The same things were measured in two ways. Each way mixes the same 11 hidden numbers, adds some noise and spreads widely along 7 directions of its own, which tell nothing about the thing.
Some things both ways: the first way, then the second way.
[-43 -10   7 -33  -3 -16 -29  -5   1  18 -67  20  42 -27  10 -18 -20 -20
   7]
[ 41 -24 -28 -16  10  17 -52 -25   0  42  30 -46   8   9 -32 -17  34 -36
  -6]

[ 32   4 -15  39   4  30   4  15 -33  15  24 -40 -20 -35   3 -21  -4  33
  36]
[-22 -40   5 -34   4 -14  -3  16 -13  -3  -5 -20   5  21 -16 -10 -24 -28
  10]

[-38 -27  10  -6 -48  13  13   9 -54   9  16  75  30  14 -54  17   6 -30
 -34]
[-13  -6 -20   8  -2 -32  27  16 -35 -88 -19   7 -13  41  28  -9 -21 -50
   8]

[ 68  30   7  -1  -6  42  41  35  -3 -20 -15  -1 -22 -23 -33  14  52  28
 -22]
[-26   9  31 -49 -35  10  -4 -16 -10  24 -14   5 -42 -18  33  19   5 -21
  38]

[ 26   2 -14 -21 -24  -3 -27  15 -23  26  -7  32 -17   0   1  18  30  28
  21]
[-19  34   5  -2 -17   2  -9 -13 -10 -25  -6  24 -53 -11  17  18  17 -26
   3]

[-12  28  -9 -49 -20 -40 -11 -12 -18  47 -26  51 -13  -9  -3  -9  28 -32
  41]
[-61  -6  53 -49 -16 -18 -19 -27   5  23   7   7 -19 -10 -21  -2 -15   3
  -8]

[-27   7  -4 -54 -33 -32  30 -21  -4  38 -36  34   4  -2 -18  -5  36 -24
  24]
[ -2 -13  -1 -25 -12  18 -53 -29  24  48  28 -27   4   8 -22 -14   8  -2
  -9]

[ 64  62   4 -35 -19   6  20  32 -19 -10 -67 -37 -41 -50 -25   3  41  25
  36]
[-40  -9  31 -43 -18 -10 -12 -26  19  41  14 -26  23 -18 -18 -14 -17   6
  -7]

[ 10   3 -23   7  -3 -15 -31   1 -55  59   8 -13 -39 -21  25 -31   8   5
  75]
[-21 -19   8 -45  -1 -20 -30  -6  10  46  -3  -8 -21  32 -31   7 -27   9
  17]

[ -7 -20  -6   9 -39 -35  28  28 -58  30  30   6 -16   0  -9  -5  21 -16
  27]
[-39  22  50 -22 -31  16 -29 -29  23  30  48  23   0 -50  -4 -18  16   4
 -36]

[-32 -15  10  63  34  -9 -25   0 -21 -10  58 -10  33 -10  27 -24 -26 -32
  32]
[ 39 -31 -36  33  -8  21   4  11   7 -35 -27  43  29  36  30  12 -29 -26
  35]

[-34   0 -16  -9 -69 -37  33  -3 -11  25  -5  16   4 -16  13 -29   4 -14
   3]
[-10 -52  -8 -13  -9 -59   5 -28 -16 -17 -37 -60   4  35 -24 -14 -20 -18
  19]

[ 40   5  16  -1  61  17  11 -11  42  12 -35 -15 -23 -32  38 -23  50  -1
  16]
[  8  -7   4 -39 -10  -5   3  -4  -6  38   2  -7 -45  22  -7  44 -29  25
  53]

[-29 -34  -5  -2 -14  -3  -7 -28  12  16   7  42  15 -18  44  19   6 -40
 -23]
[ 16   8   1 -36 -25 -24 -27 -10   4  44  20 -23 -40  52  -8  -5  -3   9
 -20]

[-10 -21 -24   3 -35 -32  16 -13 -51  62  13  47   5  10  -3 -37  -9 -23
  19]
[-33 -30  20 -30   0 -11  27  12   5   4  -1  -7  -4 -19 -16  45 -30  -3
  53]

[ -3 -19   0  11   5  -5  32 -16  31   0   3  11  14 -25  36  15  37   2
  22]
[-11   1  14  14  18  32   9  -2  11 -45  -4  15 -20  19  22  15 -35  42
  20]

[ 48  -6 -34 -20 -87 -11  66   8 -13  20  13   7 -20   4 -40  61  67  76
  42]
[  5 -27 -33 -19 -23  13 -69 -19  31  40  -7 -22  -1  30  -4 -32  10 -49
  -2]

[-19 -12   5 -32 -55 -12  69  13   5  45 -20  20  -8 -17 -24  -1  75  19
  14]
[-15 -25   1 -14  26  19   2   4  14  -5   3   6  -1  17   0  19 -32  10
  32]

[-39 -15  -5 -32 -50  -3  20  -1 -10  45  -8  34 -10  -4  -2 -13  38  -4
   5]
[ 21 -27  -3 -34 -32 -29  -6 -41  13  53  32 -10  -9  23 -16  38   7 -38
  14]

[ 23  -9 -15  12 -24  18  -1 -14 -29  -3  32  35  24   7   1  10  -5  15
 -21]
[-39 -20   7 -14  -4 -24  22  -8   2  -2   8  -7 -30  21 -15   3 -54  14
  14]

[ -3 -17  -1  66  56  42 -19 -30 -37 -10  61  -8  19   3 -18 -38 -62  -7
  19]
[  3 -59  -7 -28 -10  -2   5  35  10  26  39  -9  46  -1 -15  -9 -15 -65
   0]

[ 18  12  -5  -2 -27  14  12 -16  -9  36  20  -4  -4 -34   7  -1  34  -2
  26]
[ 48   7 -29  25 -41 -20   2 -29   1  -5  41  19  33   8  -9  22   5 -21
 -16]

[-37  33  14 -48  -3 -18  44 -33   6  12 -47  36   7 -21 -23 -22  34 -41
  24]
[ 14   4 -32  13 -23 -13  12 -11  22  -9  29   5  49  17   3  16 -24 -13
 -13]

[ 49  17 -15   4  -2  22 -36   0   4  12   8 -23 -27 -27  31  17  21  15
  11]
[ 12  13  20 -20 -23  23 -10  -4  34  48  77   9  25 -30   5  14  13   6
 -20]

[-25  23   5 -13 -20 -15  42   1 -20   7 -10 -15   1 -11 -23 -28  17 -24
  14]
[-11  18 -13  22 -10   0 -29 -36   5 -19   9 -14  11   1  -3 -27   2  24
 -16]

[  9  -2 -18  -1 -52  13 -32 -34 -14  49  38  11  33 -19  -5   6 -10  18
  11]
[ 15 -23   6  22  16  55  -5  29  17  -7  48  18  44 -41 -15   4  13 -16
 -14]

[ -3 -33   8   4  -4  18   5   9  -6  21   5  -3   9 -14  -1  -3  11   8
  -4]
[ 24  13  -3   7 -14  21  -5  10 -22 -22  11  11 -26 -21   9  29  39 -43
  12]

[  7  18 -16   2  -3   9  -3 -32  20   5   6  11  13 -29  28  12  21  11
  23]
[ 22 -28 -23 -29 -29  -4 -26  -2  32  60  -5  -1   0  46  14  -1 -14 -31
  11]

[-12  13 -20 -11  77 -31 -64 -24  21  -5  -7 -35 -14  10  76 -20 -30 -39
  16]
[ -9 -26  13 -36 -34  22   0  39  44  56  48  -8  32  -9  -1  19 -18 -10
   7]

[-35 -12   9 -46 -60 -26  41   6   9  36 -19  52   6  -6 -26  12  51   7
  -2]
[ -3 -21  -1 -22 -13 -10 -21 -16   7  24  50   3  30 -13 -17 -21  16 -69
 -40]

[-39 -17  -1 -36  -6 -40  -2  -7  12   9 -35  36  10  17  12   2  11 -32
   2]
[ -6 -43   9 -43   0  16 -11   7  42  56  24 -22  10  14  -4  19 -23  -2
  31]

Other things, the second way, with their names:
(235): [ 11  34 -30  32 -35  23  -4  25  -7 -58 -47  25   1  -5  59  11  19 -40
  18]
(479): [-35 -63  12 -36  23  17  -6  42 -21 -24 -17 -23  14  25 -21 -16 -47 -23
  31]
(580): [  2 -27  19 -36  13  21 -13  26  -8 -14  35 -43  42  -7  -1 -14  17 -38
 -13]
(555): [ 40 -31 -21 -39  -1  33 -20  11  24  49  24 -13  48  26  -5  42 -13 -23
  31]
(175): [-22  30  20  -2 -64   2   0 -47  28  21  39  14 -12 -33  29  -7   9  -7
 -28]
(42): [ 39  20 -42  43  -5  40 -22  16  -5 -62  40   5  65 -10  30 -41  30 -42
 -38]
(198): [  2  41  -8  27   2  15  19 -18  17 -33  52  23  38 -20   2  29 -21  43
 -12]
(374): [ 24 -34 -28  -1  -6  24   9  12  52  28  61  17  71  32   9  15 -46   4
   8]
(90): [ 21 -10  -8  23 -39 -19  13 -12  -7 -38  49   1  53 -32   7 -15  31 -70
 -33]
(225): [ -8 -34 -20 -13  -9   0 -20  25  -6 -30  -8 -33  16  51   5 -38 -22 -37
 -11]
(75): [-21 -29  19 -28  15 -19   6 -23  21  12  65 -11  21  36 -42   4 -59  34
 -23]
(332): [ -9 -36 -28   9 -19 -26  26  30 -17 -54 -18 -22  51  28  -3  -4 -46 -29
  22]
(535): [-32 -11  38 -68 -42   1 -31   3  26  52  50  -8  28   0   3 -17  -8 -22
 -27]
(275): [ -2 -10  -3  -2   2  18 -12   4   2 -16 -29  -3   1  53  -4  13 -36  29
  17]
(424): [  9 -38  -8 -27   4  23   3  47  31  16 -22  -7  50  17  21  16 -18 -53
  13]
(470): [-12  10  11 -32 -26  23 -25 -23  41  76  47   2  16 -36 -19  27   3   4
   0]
(553): [-56  12  23   6   4   8  48  28 -22 -77  -4  39 -20 -48  20  27 -19 -31
  21]
(449): [-26 -44   5 -19   1  -8  26   4   6 -18 -20  -7  -7  42  11  15 -57   0
  40]
(582): [-18  10  -4  18  45  -1  -4   6 -39 -80  13 -23  -4 -11 -33  -3  -3  23
   9]
(557): [-10 -19  10 -34   1  23 -35 -12  16  41  85  25  39 -21 -14 -26   6 -36
 -25]
(347): [-12   0  -2 -18 -44 -31  18  -8  14  14  72  17  28 -23  -1  12  -3 -41
 -13]
(350): [ 35 -27  -8 -25  -7  19  -4 -14  29  45  60   0  37   6  -2  40   2 -22
  18]
(142): [ -6  36  15 -11  -8  48 -18  -4  -4 -20 -13   9 -29  -1  37  19   4   8
  11]
(239): [  1  45  21  -6  -1  34 -25 -64  34  44  71   8  10 -55   7   7  33  40
 -23]
(226): [ 31 -11 -15  -6  -7   2 -47 -27 -15  13  16 -48  19  23 -41  -9  12  10
  -4]
(43): [-12   3   5  -1 -22  -3 -17 -15 -20 -14   7  22 -12 -18   9 -37  14 -45
 -24]
(126): [ 15 -11 -33  12 -10  20 -46  -6 -10 -12 -56 -28  -5  33   9 -24   3  -5
  24]
(55): [-11 -39  20 -45 -25 -43   7 -23  -1  32 -22 -23 -38  39  -6  22 -26  -4
  41]
(508): [-34  -4  34 -15 -14 -35   5 -35 -18  11   1  14 -39 -33 -31  12  -1   2
  15]
(427): [-12 -21  -3 -10   8  30 -20   5  19   4 -20   1  18  43  11 -17 -46  23
   9]
(550): [  1   2   7   2  22  -3 -28 -28 -20 -35  51   6   4   6 -22 -28  16 -11
 -41]
(133): [ 56   0 -39  12   1  42 -36  -4  14  27  47 -15  23   6 -14  12  18  -4
  -3]
(369): [  2 -58 -23   1   2  35 -37  34   9  -4  -3 -49  47  23 -25 -39 -17 -24
  -4]
(428): [-12  -6  22 -39 -18  22 -39 -15  36  62  33   7  -6 -11   0  -6  11 -14
  -9]
(325): [-28 -22   5  13  15  30   6  12   5 -30 -41  -5 -36  14   2  11 -34  18
  34]
(394): [-24 -10  -5  -1 -19  -8 -12  15 -19 -45   3 -35 -18   5  12 -45   7 -34
 -11]
(117): [ -3  -8   7 -12 -19  17 -27   3  -1  27  41  16 -23 -37 -12 -18  30 -58
 -23]
(548): [  1 -31 -14 -28  -1  19 -34  36  -4  -5 -52 -26 -25  68  15 -25 -34 -13
  20]
(96): [  0  26 -12  20 -16  16  12   2  -6 -53  30  13   2   5  25   0  -9  -8
 -19]
(119): [ 38  25 -51  56   3   6 -12   2 -25 -61 -21  37  23  -1 -10  23   4 -11
  17]
(260): [ -3 -18  -7 -18  -3  15 -38   3  -9   8 -18   5  13   6   9 -39  -2 -37
  -4]
(172): [-26  12  24 -14 -40  27 -22   4  -2  -1 -65  -5 -35 -26  19  20   6   1
  45]
(189): [ 12 -17 -25 -19 -38  17  -1   5  28  50  45  13  20 -15 -13  60  -8 -35
  39]
(569): [ -2  27  19 -28 -49  10 -43 -10  -9  15  -4 -14 -34  -4  15  -3  46 -30
 -16]
(174): [ -2 -61  -1 -27  37  41 -22  37  14  27  -8 -12  12  14 -24  20 -25  -8
  52]
(166): [ 50 -20 -29   1  -6  -1   4  35   1 -10  76 -31  38  18   1  -8  11 -38
 -24]
(118): [ 52  -7 -33   4 -15  21  -6 -15  48  23  34  48  58  46  16  49 -40   9
  17]
(281): [-11 -34  10 -14 -11 -28 -15 -21 -28 -22 -43 -37 -21  25 -22 -19 -13 -10
  14]
(272): [ 59  -8 -50  37  15  20 -28  -9  12   7  41  30  60  31 -30   0 -24  28
  -8]
(588): [ 16 -32  -1 -42 -21   8 -26  11 -14  32  30 -32  11   2 -13  -6  16 -49
   6]

Some of these things the first way, each followed by its name:
[  3 -23  -4  11  11  -9 -12  38   8  16   4 -54 -20 -10  15 -13   6  40
  20]	(174)
[ -5   6 -10  12  10   9 -53 -11 -35 -15  17   1  27   6  23 -16 -46   2
   6]	(325)
[ 14  -2   1  19   9   9  30  34   4   3  -2 -69 -52 -41  40 -21  46  17
  40]	(55)
[ 51   7 -25  16  14  30  18   3  10  -6  25 -18 -17  -9  10  18  25  47
   6]	(347)
[-10   0  -5 -39 -64 -31  65  -3 -15  22  -8  34  18  -2 -33  14  34 -34
 -26]	(332)
[  3   8  -1  37  29   1  26   6   4 -34  27 -15   4  -7  -3  -6 -13  -8
   2]	(235)
[-28  -6 -13  -7 -82 -28  45  -1  -4  42 -11  59  31 -26  13 -17  24 -15
 -27]	(239)
[-28 -16  12 -23 -35  -6  76  19   7  50  -6  22  14 -16 -40   3  76  11
   6]	(557)
[ 46   6 -24  -9 -18 -13  13  15 -19  15  -2  -7 -31  -6  11  -2  14  33
  19]	(470)
[  2 -21   5   1  -5  35 -45  -5 -18  15  15 -19 -18   0  10  12  10 -14
 -12]	(166)
[ 43  35 -11 -37 -25 -34   9 -12 -15  13 -28  26   0  -5 -22  16  22 -29
  18]	(172)
[-39 -33  -4  -8  -6 -49  -2   9  -7   2  -5  38  25  11  17  13  -6 -31
   5]	(428)
[ 34  11  18   0  31 -24 -10  37  34  11 -14 -48 -24 -28  12   1  35  29
  36]	(119)
[ -2   1  -1  12  17  15  10  23 -56  18  10 -53 -56 -18  -7 -34  14 -22
  45]	(569)
[ 15   4 -31 -18 -62  -2  -5 -37 -33  21  36  13  25  11 -26  24 -21   5
  -5]	(369)
[ 18  -5   2   3  23  31  -5 -21  17   5   5  10  14  -4  -8  -1  -3 -15
 -24]	(588)
[-13  -1  -9 -42  17 -21   3 -22  -3  36  -9  43   2  46 -13 -19  18 -23
  -5]	(189)
[ 10   3  -9   5  14  23 -49   5  -5  -2 -12   2 -12 -14   7  -4 -31 -17
  -9]	(580)
[-21 -28   6 -21 -35  -1  29  21  14  19  -5  20  -6   0  -7  10  47  -2
 -25]	(350)
[  5  -4  10 -24   3 -16 -28  34 -35  24  -9   0 -20   9 -11 -11  13 -17
   9]	(479)
[ 23   0 -19   2 -52 -26 -20   9 -38  37  19  -5 -19 -21  31  -8   2  -1
  30]	(281)
[-12 -23   7   8  -7  25 -20  16   1  17  10  -4   9 -25  -6  12  10  15
   5]	(550)
[ 17 -12 -11  18  12  11  -3  27 -28 -13  29 -51 -30  17  10   0   6  13
  10]	(394)
[-11  21  14 -18 -57   6  63 -13 -13  11   3  31  16 -28 -45   8  48 -19
  -8]	(427)
[-13  -2  23 -16 -44 -26  34  26 -11   4 -14  19 -51  -9 -33  -2  39  -2
  21]	(424)
